The same things were measured in two ways. Each way mixes the same 7 hidden numbers, adds some noise and spreads widely along 6 directions of its own, which tell nothing about the thing.
(in the rows, 128 means zero)
Some things both ways: the first way, then the second way.
[118 147 163 159 125 137 118 137 147  39 116 197 158 136 132 100]
[ 54 116 168 116  77 116 118 154 153 139 204 117 100 178 236 103 145  46
 132  44 126 108  50 135 162]

[139  52 127 155 139 134 112  99 171 155 102 119 101 108 140 126]
[102 111 138  93  87 143 111 131 142 140 141 151 106 130 139 153 152 115
 135 104 127 121 114 123 117]

[172 123 121 192  80 149 117 131 121 115 115  63 187 128 102  64]
[144 108 133 112 155 138 104 137 156 115 119 133 147 142 108 121 112  81
 136 139 141 103 114 119 131]

[160 126 101 115 118 135 119 183 166 101 105 119 147 102 112 162]
[120 165 105 136 131  91 205 135 121 105 130 108 151 116 136  77 134 138
 198 132 102 190 141 162 179]

[103 106  63 158  97 175 161  98  70 172 102  72 185 130  88 114]
[118 146 101 138 120 121 104 139 145 151 128  84 141 121 109 126 143 114
 121 123 132 114 111 106 133]

[107 172 129 148 101  95 155 118  92 102 149  98 162 110 153 147]
[105 138 139  94  97 125 115 140 148 162 104 128  94 127 172 145 152 127
 113 123 139 142 113 113 120]

[180 102 147 132 153  95  93 157 150  77 138 172  60 125 133 171]
[138 153 122 156 167 112 120 144 128 103 139 116 141 146 138  84  94  89
 144 129 135 120 122 129 155]

[143  69 129 117 162 128 110 151 149 133 143 163  77 141 116 164]
[140 130 114 124 115 121 127 119 127 128 151 129 134 113  84 134 141 148
 140 125 122 145 140 133 122]

[122 107 118 119 156 154 152 139 121 140 136 135 168 136 116 119]
[125  97 148 106 124  72 151 153 130 141 111 122 118 125 100 124 144 129
 131 155 161 149 120 103 121]

[102  84 155 154 119 131 137 129 148 164 157 114 151 157 118 102]
[108 105 139 133 114 121 103 151 161 114 107 127 145 139  85 133 148  79
 141 152 148  67 116 102 119]

[143 157 103 113 136 123 155 153 102 102 131 124 174 100 140 135]
[128  97 177 112 136  85 149 161 106 166 161 123 107 152 170 110 123 149
  86 118 179 161  96 117 124]

[193 122 143 124 164 136 147 112 172 118 103 145 140 149 154 106]
[102  61 118  48 107 178 116 128 164 135 118 158 140 126 110 163 141  71
 165 103 125  97  90 104 129]

[ 87 168 167  86 194 162 143 121  80 118 192 184 133 178 144 125]
[101 140 102 135  89 155  85 127 173 147 151  96 145 130 109 134 160 117
 118  95 125  93 108 108 125]

[136 105  91 110 106  91  98 161 152 128  93 150 108  63 131 108]
[154 126 149 163 156 165 128 138  75 138 154 132 155 137 143 136  96 139
  96 130 136  94 115 154 132]

[127 110 165 127 174 164 156  36 151 205 131  67 171 114 201  30]
[160 107 112 149 167 143 136 127 135 138 112 105 169 127  87 135 138 168
  89 151 142  94 134 110 113]

[177  94  69 154  72  80 113 142 142 154  82 100  91 105 111 179]
[161 146 120 139 162  88 143 124 111  79  72 150 119 104  91 121 107 104
 184 192 112 142 166 135 136]

[110  57  70 106 166 174 129 174  83 157 142 122 120 119  60 194]
[120 118 153 124 125 133 121 152 136 143 106 136 140 139 152 107  88 113
 129 147 181 130 103 121 142]

[145 111 121 135 129 134 149 151 108 120 149 121 147 157  97 130]
[ 91 106 168 111  86 134 128 151 126 149 146 147 120 144 186 119 101  97
 139 112 167 134  84 135 148]

[131 125 112 117 133 150 106 169 103 106 122 153 128 128  83 117]
[111 138 134 132 119 126 112 153 118 140 144 123 129 135 136 112 111 112
 130 118 150 125 112 119 137]

[153 135 113 163 117 141 112  94 152 158  81  86 164  76 171  94]
[129 101 126 105 116 139 142 107 151 120 131 152 121 127 139 141 146 142
 131 118 120 132 130 130 122]

[118 161  97 102 114 130 116 142  82 102 108 160  99 137  85 136]
[117 139 151 102 113 117 111 147  96 135 106 159  80 121 166 141 114  98
 145 137 133 145 123 126 125]

[130 153 154 115 124 135 116 164 160 148 139  77 147 127 111 116]
[138  90 155 147 139 155 172 128 106 122 158 162 155 145 157 108  95 191
 113 121 166 130 125 148 133]

[131 146 133 136 117 120 121 139 125  95 123 135 137 112 130 119]
[178  77 172 150 219 108 103 148 114 130 184 117 135 182 134 113 109 116
  42 119 165  78  97 110 106]

[140 142 140 140 113 119 133 112 122 133 132 115 126 154 123 109]
[129 135 124 153 127 128 127 127 119 120 139 127 134 126 131 120 114 128
 133 128 129 118 127 131 138]

Other things, the second way, with their names:
J_566: [150 118 180 137 155  80 154 140 116 123 150 137 108 156 177 100 113 134
 105 139 152 155 118 149 135]
J_267: [160 156 103 161 156 121 180 118 111  96 115 133 160 111  91 102 125 192
 155 160 117 152 176 154 138]
J_184: [109 140 174 140 110  94 168 146 112 114 121 152 106 147 209  92 101 117
 153 141 147 160 115 160 156]
J_173: [109 209 114 171  84 134 145 116 114 132 102 117 128 106 200 101  92 144
 161 139 119 168 135 170 173]
J_817: [107 161 115 147 122 106 120 153 140 129 111  93 140 128 132 100 121  84
 151 140 137 119 111 118 154]
J_436: [123 117 144 104 139 131 134 148 139 121 131 144 135 146 142 108 115 100
 149 123 144 133 114 131 142]
J_703: [168 122 145 109 192  84 144 149 126 100  92 150 120 138  98 106 120 120
 142 177 145 148 157 119 119]
J_283: [199 157  81 189 213  58 190 118 104  90  90  92 162  98  47  87 117 195
 144 202 123 167 194 122 135]
J_384: [146 161  85 175 150  88 162 121 118  98 131  92 154 108  73 105 145 147
 159 146 100 136 160 132 145]
J_945: [137 129 135 145 118 124 146 110 126  93 135 149 141 124 123 114 109 117
 173 144 119 135 136 163 149]
J_917: [170 130 139 151 182 120 141 127  91 115 156 135 136 139 134 110 100 147
 114 133 127 134 138 150 131]
J_801: [131 144 148 160 127 136 120 128 137 133 127 122 128 147 165 131 142 147
  85 134 131  96 124 139 117]
J_877: [122 200 125 162  76 132 110 119 102 151 158 121 117 110 153 119 108 169
 127 119 129 171 139 165 141]
J_999: [145 148 132 134 133  65 175 134 102 112 104 130 113 103 107 110 134 152
 164 173 126 183 161 142 136]
J_394: [160 141 102 146 149 135 164 100 131 123  93 123 150 108 135 122 116 181
 127 157 119 148 150 142 140]
J_185: [168  71 118  93 156  99 138 102 120 129 146 138 101 114  86 167 154 159
 104 125 116 144 137 104  96]
J_171: [130  90  91 119 131 165 128 113 142 119 146 123 169 115  73 148 139 118
 149 112 109  88 117 117 133]
J_779: [119  99 146 116 150  99 132 171 134 140 111 114 138 143 121 108 116  92
 127 144 173 115  98  95 136]
J_193: [ 99 155 133 128 103 107 123 156 115 136 137 125 106 128 138 113 136 124
 143 116 140 143 129 118 132]
J_570: [157  81 148 115 161 130 122 123 136 128 152 139 134 146 119 141 132 127
  95 124 138 106 115 126 111]
J_623: [137  69 176  98 140 135 152 119 147 120 106 171 115 153 199 130 107 118
 117 143 155 124 103 140 130]
J_907: [112 122 158 128 142  80 155 146 145 117  80 135  92 149 215  96 108 100
 133 150 155 139 111 114 146]
J_102: [ 92 122 104  94  79 167 121 120 173 123  66 141 136 105 104 170 175 101
 169 144 103  87 132 116 124]
J_348: [165 133  94 120 147 137 115  91 144 122 140 129 127 117 103 141 132 152
 121 120 104 142 145 132 121]
J_796: [ 90 121 106 132  74 158 161 125 135 124  96 142 147 104 113 145 154 163
 165 137 128 109 140 122 129]
J_314: [119 120 103 140  87 152 152 105 100 147 149 119 143  95 122 155 126 160
 139 111 112 134 116 140 140]
J_679: [153 126 168 111 141 114 171 132  88 132  88 163 108 120 175 131  98 143
 138 173 139 170 134 159 138]
J_992: [111 129 116 118 109 128 151 126 130 124 140 136 124 122 145 116 130 139
 159 108 123 151 127 130 143]
J_649: [152 109 113  68 136  92 144 121 142 141  72 141  90  96  78 166 180 175
 127 165 124 170 168  92  89]
J_293: [127 164 133 139 114 121 109 132 123 127 115 139 110 119 145 122 110 127
 139 141 137 143 137 137 131]
J_542: [146 118 110  91 152 119 157 118 150 136 143 133 118 132 144 108 138 182
 122 104 133 184 140 116 129]
J_717: [112 128 139  70  87  82 168 142 124 123  61 162  90  93 106 149 163 120
 195 179 121 181 156 129 125]
J_205: [132 149 114 156 145 103 126 130 170  94  68 115 147 126 114  97 113  92
 164 182 138 111 137 119 148]
J_44: [134 126 110 128 135 149 111 121 146 132 117 113 151 124 113 140 129 104
 128 131 119  98 113 124 135]
J_985: [114  93 139 130 123 145 119 142 126 152 141 121 135 137 137 146 137 133
  94 114 150  86  99 105 117]
J_814: [149 138 100 135 147 122 138 119 133 130 105 104 143 110  92 140 154 146
 124 149 107 121 144 121 122]
J_631: [128 143 131 155 140 115 132 137 112 120 156 122 123 140 148 109 121 137
 120 113 129 125 128 128 133]
J_532: [129 112 160 131 121 170  91 141 123 140 102 154 132 139 145 157 106 106
 103 153 157  74 108 128 113]
J_89: [172  85 118 121 177 180  78 116 157 127 137 131 164 144  60 167 148 127
  76 131 127  50 125 108  87]
J_693: [142  86 165 124 136 126 148 116 144  92 107 173 129 144 141 131 117 120
 144 159 142 113 131 145 125]
J_33: [167 106 114 117 181  99 139 120 163 108  59 117 142 123  98 125 120 104
 139 187 136 122 133 107 131]
J_940: [ 95 146 120 160 135 131  92 185 113 145 211  90 146 161 106  90 141 117
 103  65 153  83 104  92 126]
J_664: [110 185  92 157  93 120 160 112 132 130 116 105 125 104 156 111 141 171
 150 126 104 164 149 143 151]
J_471: [139 134 155 115 108 108 147 115 102 105  84 191  75 110 153 146 120 159
 152 173 127 167 169 146 111]
J_748: [ 84 122 111 122  97 123 151 150 163 122 107 115 151 127 118 109 151 113
 169 126 139 115 115 106 146]
J_791: [149 166 117 199 161  94 176 117 111  90 153 100 155 136 145  77 108 143
 146 135 105 137 143 168 169]
J_499: [114 167 105 153  91 176 118 119 109 155 161 123 146 115 167 119  89 155
 133  95 134 145 112 152 156]
J_961: [138 141 120 142 158 134 104 152 138 129 171 102 159 151  89 106 143 117
 108 109 134  97 120 121 126]
J_82: [159 108 161 162 187  99 170 132 129  86 119 128 159 158 162  83  88  94
 139 165 141 115 111 157 162]
J_431: [ 97 119 140  87  69 136 122 141 121 143 135 156 108 114 121 150 142 113
 163 117 135 142 120 127 125]
J_397: [113 141 151 135  77 140 151 119  87 151 154 155 101 118 187 141 123 186
 118 111 132 164 130 161 129]
J_555: [152 152 159 191 178 103 156 144 100  88 140 119 157 156 158  77  92  98
 136 155 128 107 122 171 163]
J_204: [154  83 121  99 153 148 128 113 137 113 103 158 140 120  93 153 123 123
 139 150 130 108 133 115 115]
J_509: [ 93 121 136 132 109 133 143 161 131 120  97 124 163 131 129 108 104  67
 181 148 152 103  96 128 166]
J_399: [180 107 140 120 202  71 146 126 121 132 151 118 101 146 149 105 119 161
  80 129 144 169 131 113 119]
J_511: [119  96 128  73  74 175 150  91 135 144 129 169 120 106 150 173 137 156
 150 110 110 155 121 151 130]
J_847: [184 124 146 152 195 111 145 124 133 101  68 122 154 134 129 118  99 100
 122 201 132 105 131 150 140]
J_3: [133 104 117  91 142 119  89 144 153 143 176 110 123 141  67 147 185 106
 103  93 120 104 118  93  99]
J_857: [129 127 133 133 117 120 138 136 107 148 146 125 130 124 130 122 121 159
 120 124 150 148 123 128 130]
J_691: [124 178 125 160 114 149 166 113 101 111 122 140 134 119 187 110 104 150
 158 130 102 150 141 178 162]
J_22: [ 93 147  99 157  84 167 112 125 135 151 150  93 162 120 143 132 123 108
 132  97 119  91  89 132 155]
J_947: [131 153 110 195 132 108 150 132 106 144 222  67 163 137 121  89 137 185
  92  82 127 135 116 141 145]
J_711: [172 141 133 165 189  85  86 145 102 119 139 119 101 141  90 128 132 144
  71 147 140 100 157  97  87]
J_117: [157 118 145 107 147 155 118 132  85 151 148 145 131 125 126 147 104 125
 115 127 136 134 115 146 127]
J_400: [153 114 113 140 173 134  99 140 123 142 174  90 153 145  79 139 156 124
  77 107 123  76 113 103 107]
J_284: [131  67 190 128 153 173 107 149 119 116 142 176 142 172 177 134  82  77
 104 126 169  55  83 132 124]
J_826: [146  91 143  79 129 105 118 130 122 140 112 155  93 115  97 161 138 136
 123 148 143 148 136 107  97]
J_25: [141 148 141 157 152  71 190 126  89 113 159 107 117 132 168 103 143 134
 135 125  93 160 130 165 155]
J_996: [134  88 150 127 153 121 107 159 117 141 132 138 120 145 111 135 126 143
  81 132 177  94 120  84  95]
J_629: [100 144 105  79  90 152  89 145 105 154 132 147  96 103 106 160 140 115
 154 101 122 138 131 103 114]
J_238: [ 91 113 127 120  78 197 110 128 119 151 194 138 156 135 153 138 104 106
 143  67 133 107  76 147 153]
J_665: [126 176 142 178 138  80 112 169 124 128  95  85 141 134 116  97 118  86
 131 181 154 109 123 123 142]
J_998: [129 151 117 130 104 137 135  98 145 124 152 123 133 124 159 124 129 115
 151 109  94 150 117 169 156]
J_258: [145 122 140  95  95 106 168  99  91 119 103 186  92  89 145 138  92 161
 184 160 131 217 154 159 140]
J_108: [122  95 140  72 107 147 125 112 152 136  95 166 102 122 159 159 130 114
 139 133 130 138 115 126 121]
J_830: [163 148 122 112 146 102 161 120 106 108  73 153 122  96  94 133 125 146
 173 191 114 175 174 147 132]
J_714: [102  91 117  79  99 160 122 119 158 124 119 156 123 122 132 154 141  90
 165 107 114 110 111 118 132]
J_887: [124  70 140  66 104 164 116  99 155 135  96 178 102 121 166 175 122 101
 136 126 130 120 102 121 119]
J_49: [146 143 102 136 137 142  97 136 113 131 106 131 147 104  71 130  96 130
 145 155 148 127 144 111 126]
J_432: [135 121 111 142 112 198 114 108 127 143 156 133 170 123 125 144 106 150
 118 106 131 102 112 147 135]
J_915: [ 90 173 129 161  79 115 167 137 126 141 163 104 140 132 175  84 134 163
 145 101 134 168 118 159 167]
J_925: [ 83 138 117 130  64  94 120 139 152 130  95 115 114 107 119 123 135  96
 173 145 147 134 115 104 140]

Some of these things the first way, each followed by its name:
[107 122 142 110 154 136 108 123 144 141 136 147 113 104 156 114] -> J_89
[126 166 177 127 155 121 137  77 130 132 148 124 127 138 186  95] -> J_664
[168  95 140 157 151 110 135  83 144 139 107 156 146 108 185  53] -> J_22
[132 175 171 131 164 167 111 106 109  60 122 152 132 135 133  86] -> J_399
[136 155  98 123 111 153 140 117 112 176 107  65 160 132 111 118] -> J_283
[128 137 106 128 133 132 115 130 104 111 121 141  88 138 112 192] -> J_348
[147 139 127 118 131  83 138 127 151 107 119 161 120 103 177 141] -> J_400
[145 152  97 122 137 121 169  79 105 156 104 116 130 144 159 167] -> J_887
[ 78  85 120 159  77 117  99 164 126 129 130 119 130  98  76 101] -> J_532
[120 153 157 117 153 131 150 110 112 107 154 145 120 166 135 143] -> J_108
[111 165 113 101 109 146 118 156 101 104 124 123 157 102 102  80] -> J_679
[138 127 128 164 110 122 136  91 152 121  76 132 124 145 125 132] -> J_185
[172  98  61 103 153  99 156  95 145 186  68 166 113  98 179 148] -> J_314
[114 103 180 180 110 104 101 104 197 129 114 126 157  78 183  47] -> J_102
[121 156 120 106 119 152 119 146 121 145 118 119 151 127 105  83] -> J_284
[ 97  96 132 110 147 186 115 107 135 157 117 125 104 156  95 119] -> J_791
[128  81 117 205  42  75 113 153 118 113 141  65  97 137  64 184] -> J_293
[121 114  85  92 178 197  82 129  49 152 135 171  99 109 114  77] -> J_877
[ 81 102 169 129 121 130 135 145 155 143 174 104 105 183  86 180] -> J_693
[141 117  61  47 153 129 128 187  97 111 119 187  80 113  89 194] -> J_117
[208  74  87 153 109  85 115 166 164 119  91 143 114 104 120 147] -> J_238
[ 62 120 131 138 111 109 112 119 131 149 141 110 132  70 159 138] -> J_801
[130  92 141 165 134 109 126 135 147  95 123 144 134 108 136 141] -> J_33
[137 133 159 130 147 131 123 122 147 105 137 145 131 135 146 106] -> J_570
[ 98 133 150 132 149 163 126 130  96 132 169 133 138 163 108 124] -> J_205
[159 141 114 123 131 117 133 137  87 126 138 125 108 148 108 140] -> J_499
[138 116 154 123 144 139 132 115 150 136 127 123 112 165 118 123] -> J_204
[166 146 177  77 200 148 131  96 135 132 155 166 117 154 185  56] -> J_999
[ 99 139 101  46 180 210 118 126 117 208 128  93 118 134 103 133] -> J_267
[144 164 136 109 128 178 145 137 104 118 154  74 169 173  92 106] -> J_436
[141 126 134 138 145 135 138  64 150 162 104  83 149  85 191  99] -> J_649
[148  81 142 118 147 136 126 140 145 136 142 145 105 165 106 120] -> J_431
[147 102 101 122 112 108 140 139 155 151 120 106 141 102 142 140] -> J_717
[131 143 135 134 109 119 132 138 116 118 144 109 130 148 109 131] -> J_193
[131 127 145  98 153 142 124 156 124 115 167 131 120 141 124 136] -> J_961
[117 103  98  90 178 160 107 151 109 104 128 205  86 122 123 176] -> J_998
[119 105  74 122 122 121 134 150  76 149 146 135 151  89 134 119] -> J_665
[105 180 127 143 114 121 175  92  92 128 137  73 155 146 132 174] -> J_907
[121 165  91  82 157 178 103 102  99 176  91 139 144  78 157  48] -> J_397
[120 130 126 136 122 133  85 143 140 109  98 151 112 101 115 116] -> J_631
[164 131  92 119 118 125 117 134 114 122  86 134  94 130  98 132] -> J_629
